The rows of a group lie close to one hidden flat surface of 12 dimensions, which may be shifted away from zero. Surfaces can cross.
Some rows, each with its group after it:
[ -4  -1  10  18 -13  35 -25 -24  11 -33  -6 -17  -5  10 -35   0  -4 -16
  17   1  16]
Q_143
[  1  -5  -1 -19   8  23 -14 -23   5   5   1   8  -8   4  -9  -8   5   8
   3 -10   4]
Q_143
[  6   1  11  -1   2  10  14 -19  -2  -1  -2  -9  -8  10  -1  -7  -1  -3
  14  17 -12]
Q_143
[ -3  -2  -1 -14  -4  -8   9   0  19   4  19  16  15 -20   8 -13   0  -2
 -25 -10 -25]
Q_554
[  1   2 -16  -8  -4  -2  21 -12  -3  -5  -6  10 -20  -3  16   8   8  12
   1  -3 -19]
Q_306
[ 24   6  15  -7 -10  18 -22   9   1 -15  -2  13  -2  -1  -1 -13  13  -8
   3 -30 -15]
Q_554
[  7   2  -1 -24  12  19 -22 -11  -7   8 -21   4 -23  19 -10  15  -1  -1
  -8   0  18]
Q_306
[ 10 -13   8 -20  -3  26 -24  19   4 -17   7  -7  23 -13  11  10  -2  -2
 -16  -7  -4]
Q_306
[ -8 -17  -2  -8  -2  -9  13 -18  -9  15  13   4   9 -12 -20  -8 -11  -7
 -15   7   7]
Q_641
[  7  -3  -1  -4  -2  14  -7  -3  10  -5   4  21  -6  10  -8  -6  -7 -14
 -12  11  -1]
Q_554
[ -1 -15  -5   8  -8   2 -24  10  -8 -40 -20 -13 -16  28 -24  -4   4  -1
  -5  21  29]
Q_641
[ 18  12  16  -9   1 -13 -24   0  13 -15 -16   0   8  -1  -4  21   0 -16
 -23  -4  24]
Q_143
[ 11  21   7  -7   2 -16   7   1 -16   2  11  32  -3 -11  -5   9   8 -40
  15  -2  -4]
Q_143
[ -7 -18  15  -5  11  -9  25 -11 -15   7  17  -3 -14  -8   0   0   2   3
  15  -6  -8]
Q_554
[ 16  -4   7  -8  -3  -6  -1   3 -29  13  -3  -3   9  -3  -1 -14   7   6
  11   1  -1]
Q_641
[  4   0  -1  10 -13   0   7  -4  12 -19  -7   5 -18  14  -9   6  -7 -29
  -3   8 -13]
Q_143
[ 14   5  -7  -8   2  -7   6   3  -5 -11 -10  -2   1   4   8  -4  17  -3
   9 -10   6]
Q_306
[  0 -20  18 -13   9  -1  -9  -4  -3   3  -5 -17 -11  14 -15  -1  -3  -5
  -4 -16  10]
Q_143
[  7  -5 -10  -4  -8  -8  34   5  -8  -3  10   7  -1  -6   8 -14   9 -11
   6  -7 -22]
Q_306
[ 22   0   7  -9  -6 -34  18  20  12 -22   1   5  10  -5  16  -9  16 -11
 -23 -17  -4]
Q_554
[ 12 -12  -8  -5  -9   6  -1  -7  11  -7  -2   5   4   0   3  11 -12 -19
 -10   8  -9]
Q_641
[  3   3  -5  -2  -7 -15 -16   2  17 -13  -5  13   1   6  -1 -10   7 -11
 -12   1 -10]
Q_306
[ 19   1   6  -1  -3  10  18   2 -20   4 -10  -7 -19  25  -2 -29  10  -5
  26   2 -17]
Q_143
[ -6  -1  -9 -14   4   2   3   2  -3  17  -3  16 -24   7  -1  -8   5   5
  -7 -22 -15]
Q_143
[-23  26 -11  20 -12   9  36 -15  -8  -5  12  -2  -9   2 -22 -16   3 -28
  29  18 -16]
Q_143
[ 12   9   2  -3  -7  32  17  -1  21 -13  10  13   3  15   2 -34  -2 -10
 -10  28 -23]
Q_554
[-19 -12  10  -1   4 -14  18 -17   0  12  12 -28  18 -13  -6  -3  -8   2
   0   6   1]
Q_143
[ 15  19 -14   2 -29  28 -14   2   3   2  -3  -3  36 -12   6 -29  -3   2
   2  12 -37]
Q_554
[ 11   2   8  -8  -5   9 -13 -13  -7   9  -3   1   7  -4 -13  -3  -2 -13
   7 -11   0]
Q_641
[ -6 -15  19   0   5   5  -3   2  -9  10  30  12  12 -13 -12  -1 -12 -16
   2   7  -1]
Q_554
[  9  -8 -19   6  -6 -22  20  -3  18 -19  -8  14 -15  -1  33  19   3  13
 -12  11 -21]
Q_306
[-15   3 -18  -4 -12  21  20 -37   5   7  -7  -7 -17  -2 -23  -1  -5  -1
  -2 -19  -4]
Q_641
[ -1   2  -3  -2  -9 -15  -1  -4 -12  10   0   9   0  -8 -12  -8  -1  -2
  -7  -4  -6]
Q_641
[  8 -17  31  19  -6 -17  -1  24 -17   0  21   8   4 -11  -3  -1  -8 -19
   8  -4 -15]
Q_554
[  0   2 -10 -15 -10  -6  -4  -3   0   7 -17 -21  15  -5   3  -8   6   8
  -8 -16 -11]
Q_306
[ 15  -1  -7 -16  -6  14  -7 -14   3   3 -10   5   3   7  -7 -14  -1  -5
  -7   1  -5]
Q_641
[  9  -7   8  -4  -7  12 -14   1  -6 -16  -3   0  -8   4  -4   6  -1 -14
   6   2 -11]
Q_306
[  1   0   7   3   1  -3   1  -7   0   3  -3   2  -4   0   1  25 -18 -11
  -9  25   0]
Q_306
[  8  -4 -20   3  -8   6  11  -4  -3  -6  -2   5   1  10 -10 -14   3 -12
   5   5   9]
Q_143
[ 17  15   6   4   4   5  -4 -11 -12  -6  -9   8  -6   2   1  24  -2 -11
  15  21  14]
Q_641
[ -1  -8   1  12 -10   4  -1  -9  -1  -5  -3  -3  -9   2 -12  10 -12  -8
  -1   6  -3]
Q_641
[  9  19  11  -8  -1  15   5  -8  -1   1   5  19 -13   8  -5 -15   6 -23
  14   6 -25]
Q_143
[ 11 -23  -5   2 -18  -7 -10   0   0 -13  -7   8 -11  12 -11  -6  -8 -15
 -11   4 -17]
Q_641
[ -8  15 -12 -29  18  -1  -7 -20  10 -20  11  23   6 -12 -10  15  18 -20
  -8   4  38]
Q_306
[ 28   9  16  -6   6   3 -16  23 -28  13  -3  14   4   4   6  -4   7  -4
  15   1   5]
Q_641
[  1  19   8  -9  -2   7 -15  15   4  28  -6  -3  21   7  -8 -15 -19  -9
 -29  17  -4]
Q_306
[ -3  22 -14   4 -11  -7  10  -3  -6  -9   3  16  -3  -4 -17   2   7 -36
  11  -4   2]
Q_143
[ -1   5  16   2  -2 -15   5  12  -8   4  24   4  27 -20  -8 -17   2 -17
  -1  -2  -1]
Q_554
[ 12  -9   7 -10   0  23 -16   6  19   0  11  25   1 -10  15   3  -7  10
 -25  -8 -18]
Q_554
[  3  -4 -10  -6   4 -12  12 -22  -8 -18 -10  -5 -13  -4   5  25  12  -1
  17  -5  12]
Q_306
[  1 -11 -31 -33  10  14  26 -50  -1  16 -19  -5 -15  -1   7  19  -1  23
  -9  -5  14]
Q_641
[-19  14   6  -7  13  27  -4 -16   1  19  16  10   0  -9 -10  -9  -4  17
  -2   5   4]
Q_554
[ -8  23  14   7 -11   3  -8   2  17 -15 -10 -14  -6   7 -18  -5  -2 -14
 -13  -5  -4]
Q_143
[  9  -5  -5 -11   3  -1 -14  -8   4  13 -29 -11 -14  30 -11   2  -9  -6
 -14   1  14]
Q_306
[ 11   2  -1 -15   0   6   3 -22  -6  20   2  10   6 -19  -2  21  -5 -24
  12 -25  -8]
Q_641
[ -9  10  17   6  -3  -5  11  -4  -9  10  18   1   7 -27   5  -4   4  10
  12  -8 -24]
Q_554
[ 16 -15 -21 -14  -9 -12   3  -2  28   2 -26 -15  11  10  24  11 -13   3
 -36   4 -10]
Q_306
[ 12  -2 -10 -20   2   6  -2   1  -2  14  -2  11   7  -2   6  -6   0   3
 -15  -4  -1]
Q_641
[-12  11  20  -5   8  -3  20 -22 -16   9  20  -3   1 -32   5   7  13  11
  26 -14 -15]
Q_554
[ 11  24  40  13  -3  19  11  -5  18 -34  16  11 -16  -2  -4 -10  12 -16
  10  -5 -18]
Q_554

New rows, each followed by its group:
[ 25  -3 -10 -14 -10  -3  12  -2 -13   3  -7  13  -2  -8  25   1   9   2
  10  -5 -32]
Q_554
[ -2   3   2  -4   0   2  15   3   2  -1  16  11   9  -8  -2   2  -9 -17
 -12  18  -3]
Q_306
[ -5 -10  -9 -11  -1  -4   2 -18  -3   5  -4  -8   6  -8  -7   7  -4   5
 -10   1  13]
Q_641
[ 23 -16  16  12 -13   5   2   4   0 -13   6 -22  37 -11  14   6 -18 -18
   8  27 -16]
Q_641
[-14 -26   5   6  -8 -17  -4  -9 -10  15 -11 -12 -26   6 -13   7 -14   7
   0 -14 -21]
Q_306
[-23  -3  18  -5   9  20 -14 -19  12  -4  -8 -18 -30  18 -29   6  -6  -2
  -3 -14  10]
Q_143
[  1   3   8   6 -13  -9 -28  -2   6 -23  -7   3  -3  -8   4  11   4  -2
   4   4 -24]
Q_306
[ 12 -10 -10 -13  -4   2   3  -5  -5  -3 -21 -18  -5   7   8   4   7   6
   2 -16  -3]
Q_306
[ 11 -15  -7   7  -4  -5  -9   0 -24 -14  -7  23 -33   8 -19  29   3 -32
  23 -21  16]
Q_143
[  2 -13 -27 -23  -3 -14 -14   6   3 -13 -16   3   2  10   1  -7  10   9
 -28   4  13]
Q_641
[ 28  -1 -20 -15  -2   5  15   6  13 -23 -15  -8  10  11  20 -10  18  -2
  -5  -9   8]
Q_306
[  5  17  16 -13   2   9   8   5  -1  10  -4  -1 -13  18  -7 -29   7 -10
   0  -3 -20]
Q_143
[-14   9   3  -4   0  -1 -13 -18  -4  11   5  10  -4 -15 -16   5   3   1
   5 -19   0]
Q_554
[ 18  -1   6  -3  -9   3   5  -5 -18  -9  -6   1  -9   4  -3   7   1 -26
  21   7 -16]
Q_306
[ 20 -27  -5 -34  10  -3 -10  -2 -18  10  -4   2   9   4   1  -7   6   1
  -6  -2  16]
Q_641
[  0 -17 -16  -1  -9 -12   4 -12  -8  -3   5  20 -13 -12  -2  21  -1 -19
  11 -16 -11]
Q_143
[ 22  10   8  11  -9   5  -9  16 -11 -15 -16 -11   7  15 -14 -15   8 -11
   6  -4  23]
Q_143
[ 29  -5  -5 -17 -14   8   5 -27  -8   9 -18   5  -3  17  -6 -41   3  12
  -6  22 -23]
Q_641
[-10   8   8  14  -2  -6  -2  -5   3   3  12  11   5  -9 -11   2  -9  -7
  -5  12   0]
Q_554
[  6  22  -6  -3  -5   0  -5  -6   9 -31 -10 -11  20 -15  16  12  17   8
   5   8   3]
Q_306
[  6  -1  10  -5   4  -1  -6   8   2  -4   7  14  -3   3  -7  -8   3  -8
 -12  -7  10]
Q_554
[  8  14   5  -9   2  -5  -5  -3  -6  -8  -1  -7  21 -11   0  12   4 -17
   6  10  13]
Q_306
[  5 -19  -4  10 -10   9   6 -14  -5 -10   5  -8   6   2 -13  -7  -4 -12
  18   7   4]
Q_143
[  6 -32  13 -20  16  -7  37   6 -22   4  15 -18   0   7   4 -21  10   1
  10   0   7]
Q_554
[ -8 -20  -9 -11  -4  -9   3 -12   7   8   8  13   4  -4 -16  -9 -14  -3
 -33  11   3]
Q_641
[-12  15   0  -8   9   7 -13 -11   7   8   2  22 -19  -5  -7  16   0   2
  -7 -14   2]
Q_143
[ -1   9  19   8   4   1  17   6   9   0  20  11   2 -10  10  -7  -4   6
 -11  15 -13]
Q_554
[ -1   6  11   1   3 -19   9   5 -16   6   4   2  -3  -5  -9   6   2 -19
   8  -6   5]
Q_143
[ -4  -5   7   4  -4  -6  -3  -5  -2  -4  -5 -18   5  -6   0  14  -6   3
   0   2   0]
Q_306
[ 26   7  -1   8 -17   0   2  23  17 -31   1   2  21   6  13 -27  12 -18
  -3   8 -20]
Q_306
[-26  26   2  -5  -2  -6  -1 -22   0  20  -3 -24  27 -18 -20   3 -13  -2
 -14  17  12]
Q_306
[ 34   1 -30 -33  -3  14  -7 -13 -12  -2 -17  26   1  14   0  -3  10 -28
   6  10   4]
Q_554
[ 15  -8  -5 -18   8 -25 -20   5   2  12 -13  22  -7   5  13  25  -7 -11
 -21   3   0]
Q_306
[ 24 -28  17 -11   7   9 -10  16  -9  10  19  -1  31  -9   8   8 -14 -24
   1   1   4]
Q_641
[  9   1  28   1   4   7   5 -17  13  -8  -1  -9  -5  11  -2   3 -11 -13
   0  26 -10]
Q_143
[ 14  -9   3  -4  -9  44  14  13   9 -17   9  -4   6   6   8  -6 -14 -10
 -15  16 -17]
Q_306
[ -3 -11 -17  -9   2   0  28  -3   2  -7   3   3 -12  -8  19   5   9  22
  -8 -12  -5]
Q_306
[ -5   6  11   7 -12  -1   3  -7  11  -7  10   9 -10  -2 -14 -16   2 -15
   0  -9 -24]
Q_554
[ 16 -12  -2   1  -1  -6  12  -9  -4 -12  -4  -2   6  -3  14  21  -9  -5
   2  28   2]
Q_554
[ 10 -10  -4   0 -23  -9   2 -20 -19 -14 -13 -22   3 -12  -5   2  15 -11
  37 -31 -23]
Q_143
[  4  28   3  -1   7  18  23  -6 -20  15  11   3  11 -13  -4   3   1 -12
  17  10  13]
Q_641
[  8   4   9 -14 -10 -19   1 -15  10 -10  -6 -12  13 -10  -3   3   3 -27
  -5  -7 -15]
Q_143
[ 17  -4  -6   0 -15  30  14  22  14   3   7   7  14  10  12 -33 -13  -3
 -21  17 -32]
Q_641
[ 23 -19  11  21   5  11  -7   7  -4  -3  13  12  17   3   2  -1 -16   5
   1  32  27]
Q_143
[ 14 -15  -7  -9  -1  10   5 -23 -16   2 -15 -12  -8   6   2  -6  12  15
  28 -11  -3]
Q_143
[  8  12  -4 -14   2  10  -1  -3   9   0   1  15   4  -2   5 -11   7   5
 -13   1  -2]
Q_554
[ 29 -10  -8  -9   2   4  17 -39   1 -14 -18 -21  13   8  11   2   4   5
  15  32  14]
Q_143
[  7   6  24  35 -18 -27  -4  29   2  -9   5  24 -23   9 -10 -12  -5 -19
  -7  -8 -24]
Q_554
[  8  16  13   2  -4  -7  11  -4   4 -18   2   0   0  -8   3  -5  14  -3
   3  -7  -5]
Q_554
[ 12   1  -7 -15   3  -7 -14  13   4  -2 -10  15  -3  -4  25  12   8  15
 -15  -8  -9]
Q_306
[ 12 -28  -4   1 -28  13  -3   7   1 -23   3 -11   6  10 -21 -22  -4 -41
   4 -11 -24]
Q_641
[-19  -5  18   2   8   0  -7  28 -10  22  20  -8  17 -15  -8 -14  -6  18
 -15 -15  10]
Q_306
[ -3 -21  -3   5 -13  19 -13  -3  16 -14   0  10 -25  16 -19  -4  -9 -19
  -8 -14 -16]
Q_143
[ -8   2  -9 -12  -7  -7   7 -16  -1   5  -3  -1   0  -4  -9  -5   2  -9
  -3  -4 -11]
Q_306
[-10 -29  -6   6   8  -4   1   8   3   8   1  -4  -9  12  -8   3 -16  13
 -22  -1  26]
Q_143
[ 23   4  11 -12   9   0   5  10 -28  13  -3   6  -2  12  -9   1   1 -32
  15   4  14]
Q_306
[ -6   5   1 -21  -2   4  13 -27   9  11   8   0   3 -11   3 -15   6  -5
   7  -5 -37]
Q_143
[ 14   4 -40  -9 -11   7   7 -18  -3   0   1  31   9 -14  10  -6  12   3
  10  -4  -6]
Q_143
